The groups are shells around one centre, one inside the other: the same stretched ball of 6 dimensions in 10 sizes.
Known rows, each followed by its group:
[  0.3 -38.0 -10.2 -11.1   6.3  15.5   0.2  18.1] -> z382
[  2.6   1.7 -17.3  10.5   2.2 -10.8   5.1  35.9] -> z999
[ 16.2 -19.8   5.5 -11.0  -1.4  10.2   6.8 -11.3] -> z224
[-11.2  10.6  33.9  -6.6  10.2 -10.8 -29.4 -16.5] -> z891
[ -6.2  -3.9  16.9 -32.7   7.7  19.8 -22.8 -13.0] -> z305
[  3.6  -3.9  20.9 -24.4  -0.5  18.1  -5.6 -31.1] -> z382
[ 2.7 11.4 -1.1  1.6 -1.0  7.4 -1.6 -7.8] -> z124
[-12.7   7.3  15.0  -9.8   3.1  -6.6  -5.5   4.0] -> z124
[  4.5 -21.2   2.7  11.5   7.3 -11.4  -5.2  13.8] -> z891
[ 20.4  -0.9 -42.3  18.6  -7.4   8.1  25.5  30.0] -> z224
[-15.5 -11.5 -13.6  34.8   1.0 -19.3  16.7  31.4] -> z224
[-34.0   6.5  22.6   8.3  -0.2 -12.0   5.8  -7.8] -> z274
[ 23.9   2.5  -6.3 -18.4  -1.1  18.5  -3.6  -5.7] -> z124
[-31.0  25.7  42.0   2.1   5.2 -17.1 -19.1 -25.0] -> z305
[-11.2  -7.3  26.0   1.0   4.1  -9.4  -5.6 -13.5] -> z165
[ 17.9 -16.9  -8.2   5.2   5.1   0.1  -4.9  12.6] -> z891
[-20.9 -14.9  22.5 -18.9   5.6   7.8  -8.4 -10.0] -> z274
[-16.3  -6.8   2.1  37.5   4.3 -35.7   8.1  29.4] -> z382
[ 29.0  11.9 -18.9   0.7  -8.0  12.7  13.5  -1.9] -> z274
[-32.1   4.3  24.9   5.5   9.3 -18.9 -15.4   5.6] -> z990
[-47.7  -8.6  32.7   3.8   9.4 -26.8  -6.2  13.3] -> z305
[10.3  8.2 -9.2 19.7 -3.9 -6.3 11.1  4.3] -> z475
[-26.2   9.7   5.0  20.1  -0.5 -17.4   9.8  12.3] -> z124
[-6.3 -1.3 -7.4 -1.9  2.9  6.3 -2.2 13.0] -> z124
[ 27.1 -12.7 -16.9 -18.8  -2.6  30.7   4.0  -5.3] -> z990
[15.9 26.3 -5.4  4.8 -2.3  4.0 -4.7 -7.3] -> z224
[  8.6 -40.8  -2.1 -16.3   1.5  18.4   8.7   1.0] -> z382
[ 40.4   4.9 -22.1 -33.5  -2.4  39.6  -6.8  -5.6] -> z999
[-21.9  15.3  -1.4  27.5  -3.8 -22.7  18.3  18.4] -> z891
[  4.0  16.3  -0.1 -14.7  -5.7  13.5   6.8  -9.1] -> z124
[-15.2  15.0  15.8   1.9  -4.6 -13.7  13.1  -1.9] -> z475
[ 27.1   6.0 -13.3 -13.3  -0.6  19.2  -5.5  -1.5] -> z165
[ 12.2  19.9  -4.5 -16.9  -8.6  22.5   8.9 -18.0] -> z475
[-45.0  -5.7  40.2  23.9   7.8 -40.8  -2.7   3.1] -> z382
[  5.0 -42.9   3.8 -18.5   4.2  10.4   5.2   7.7] -> z305
[-29.2  -2.4  28.6  30.7  16.3 -46.6 -23.9  21.6] -> z999
[-17.3  -3.3  37.2 -23.8   4.0   0.6 -10.6 -22.6] -> z274
[  9.7 -12.0 -14.9 -10.1  -7.9  17.8  24.6   4.6] -> z990
[-18.9 -11.3  28.4 -19.1   9.3  -1.0 -17.7  -6.2] -> z165
[-19.2  -7.1  30.1  12.2  13.8 -23.7 -25.7  -0.4] -> z475
[-17.8 -14.8  29.2  11.2  13.9 -23.1 -22.9   1.7] -> z475
[-27.8 -16.7  17.8   3.1   5.3 -11.5   1.2   7.5] -> z990
[ 22.9  -1.3 -52.0   8.8  -8.2  19.3  26.7  35.2] -> z999
[ 22.8   1.3  15.8 -25.7   7.1   7.3 -24.9 -11.9] -> z999
[-12.9  38.4   9.8   7.3   0.2  -6.3 -10.5  -8.2] -> z305
[-31.8 -11.3  13.5   1.0   9.2  -6.4 -10.3  11.7] -> z382
[ -2.2 -12.2  -2.9  16.1  -3.3  -8.9  19.6   9.2] -> z891
[ -1.2   6.2  17.2   9.6   7.4 -12.9 -18.4  -6.2] -> z891
[ -7.9  -6.8   7.7 -19.3  -1.9  10.1   8.1  -2.2] -> z990
[-16.2 -13.8  27.3  17.3  11.3 -25.9 -16.1   1.3] -> z274
[ -5.2 -10.0  -4.4  -9.4  -2.0   3.8  14.2  15.3] -> z165
[-10.4 -22.9  -3.6   5.1   6.0  -6.6   2.3  26.0] -> z165
[ 27.7 -10.9 -25.6 -20.3  -4.0  30.0   9.7   7.7] -> z990
[-33.5  -5.7  -1.0  13.8   1.6  -7.1  10.3  18.9] -> z305
[ -0.1  30.3 -15.8  22.5  -8.4  -6.9  17.9   9.5] -> z224
[  3.7 -31.2  -8.8   4.9   0.3  -0.8  16.4  19.0] -> z475
[ -6.0  -1.9  24.6 -14.9  11.5  -2.0 -28.8  -7.1] -> z165
[-21.3  15.8  19.2  -4.7  10.9  -6.3 -28.6   0.6] -> z999
[-13.3  13.6  35.5   8.1   9.1 -22.6 -24.5 -14.9] -> z274
[ 21.4  -4.8 -33.7 -23.7 -11.2  40.0  25.5   6.0] -> z224

New rows. What belongs after each?
[ -2.1 -17.6 -26.4  12.5 -10.2   6.1  40.8  22.8] -> z305
[ 19.9 -24.2 -19.2 -33.5  -5.5  45.3  13.8  -7.2] -> z305
[  7.9  24.8 -13.0   1.7   1.5   5.4 -10.1   9.4] -> z305
[ -1.9  -3.1  35.9 -16.7  15.1  -4.0 -40.5 -18.3] -> z305
[-18.8  28.0  21.4   8.8   2.6 -10.7 -13.0 -14.8] -> z224
[  6.5 -11.7  18.3 -19.7   9.4   9.9 -24.6 -13.8] -> z891
[  6.1 -14.7  23.5 -14.0   9.5  -2.3 -21.0  -9.3] -> z891
[-12.4   8.7  30.0  -6.9   4.8 -14.4 -11.9  -8.7] -> z124
[ -2.7  19.6 -10.5  32.5  -3.0 -21.6  12.4  19.4] -> z224
[ 14.4 -24.5 -10.0  -2.9   1.4  13.1   4.5   4.6] -> z990
[-24.8  21.0  -2.4  35.6  -8.0 -27.0  28.6  16.7] -> z999
[ 26.9   7.0 -30.7 -20.3 -16.5  37.2  33.2  -4.7] -> z305
[ 20.8 -16.7 -18.8  17.2  -4.8  -0.7  21.8  12.6] -> z999
[-14.2  11.3  12.7 -25.2  -5.6  16.3   8.4 -16.2] -> z305
[-29.0   1.4  13.3   9.4   1.6  -9.9   3.8   2.5] -> z990
[ 36.1 -16.1 -33.3   2.7   0.5  19.8   2.5  15.7] -> z305
[ -5.3  24.3  -0.5  11.3  -1.1 -13.1   2.0  11.0] -> z165
[  9.3   3.3 -35.7  25.8 -10.9   6.9  33.1  17.6] -> z305
[ 35.9   1.8 -34.0 -25.1  -9.6  42.4  15.4  -0.9] -> z274
[  5.6   0.3 -23.8  10.2  -1.5   1.9  10.9  26.1] -> z990
[ 33.8  -8.1 -38.4  -2.5 -15.0  31.6  36.6   1.5] -> z999
[  3.3  21.6 -23.6  14.8  -3.5  -1.5   9.1  22.9] -> z224
[-10.2  13.1  -1.2  25.8  -2.5 -17.8  11.7  10.2] -> z990
[-32.5   1.4   8.6  18.4   3.2 -13.1   2.5   9.0] -> z274
[-33.6  17.6  13.5  25.7  -0.5 -28.7   9.6  11.7] -> z891
[  6.8 -12.7  -8.9 -11.4   4.2  16.4  -6.4   7.6] -> z124
[  9.8  20.6 -15.6  -3.5 -13.3  22.7  22.9 -14.2] -> z305
[ -6.3   3.0  -8.1  -4.7 -11.5   5.2  33.3   7.4] -> z305
[-10.8   7.4 -12.2  11.8  -3.9  -8.0  18.3  23.9] -> z165
[-16.1  26.0   3.2   8.4  -6.7 -16.0  18.2  11.4] -> z305
[ 36.3   3.7 -44.4 -21.3 -12.5  48.3  22.2   1.3] -> z305
[  5.0   3.7 -16.6  -7.0  -0.1  17.1  -0.2   9.6] -> z165
[ 19.9 -13.0 -42.1   0.7 -14.0  25.9  41.9  17.9] -> z382
[ 13.2  17.3  -5.7 -13.0  -6.4   6.9  10.4   2.0] -> z224
[ 28.7 -20.3 -46.6 -22.5  -9.3  45.3  27.1  17.8] -> z999
[-22.6   2.9  16.9  15.1   8.5 -11.9 -16.5  -2.2] -> z382
[ -0.7  -0.4  17.2  15.8   5.5 -18.2  -9.6  -4.3] -> z274
[ -2.6   4.6  22.2 -24.1   9.7  -2.0 -25.8  -0.5] -> z305
[-23.5  -5.6  27.7 -21.4   9.7   7.9 -23.3 -13.9] -> z999
[ -4.6  -4.6  -5.9 -19.4  -3.2  13.6  12.5  10.5] -> z274
[-14.5   5.4  27.7  17.3   3.5 -32.4  -1.6   0.1] -> z224
[ -5.8 -21.1   6.6 -11.8   7.7   8.8 -10.7   3.3] -> z990
[-22.1 -17.2  29.6 -24.3  12.5  -2.1 -22.4   1.4] -> z305
[ 15.0  -4.0   0.2 -14.1   5.1   6.7 -12.4   5.0] -> z990
[-46.0  -2.1  32.0  12.2  11.9 -25.0 -16.8   5.9] -> z382
[ -7.5   5.1 -10.0  -3.5  -6.8   5.5  21.4  12.1] -> z165
[ 15.0 -22.5 -15.1 -11.9  -3.9  23.7  15.0   1.1] -> z990
[  6.7  12.0 -23.6   3.7  -4.6  11.0  11.2  14.7] -> z990
[-11.3 -36.0  18.9 -13.7   8.4   7.4  -8.3  -6.4] -> z305
[ 24.2 -28.8 -23.5 -12.0  -3.9  16.9  20.9  19.4] -> z382
[ -5.4  16.1  28.9 -30.5  -0.5  14.1 -11.5 -33.3] -> z305
[ 13.2  -9.2  15.6 -28.1  -1.2  23.5  -3.9 -30.8] -> z305
[-45.6  -9.8  39.8  28.4  15.1 -50.4 -16.1  18.2] -> z305
[ 11.2   3.6 -19.2   5.0  -0.2  12.4   0.4   8.3] -> z165
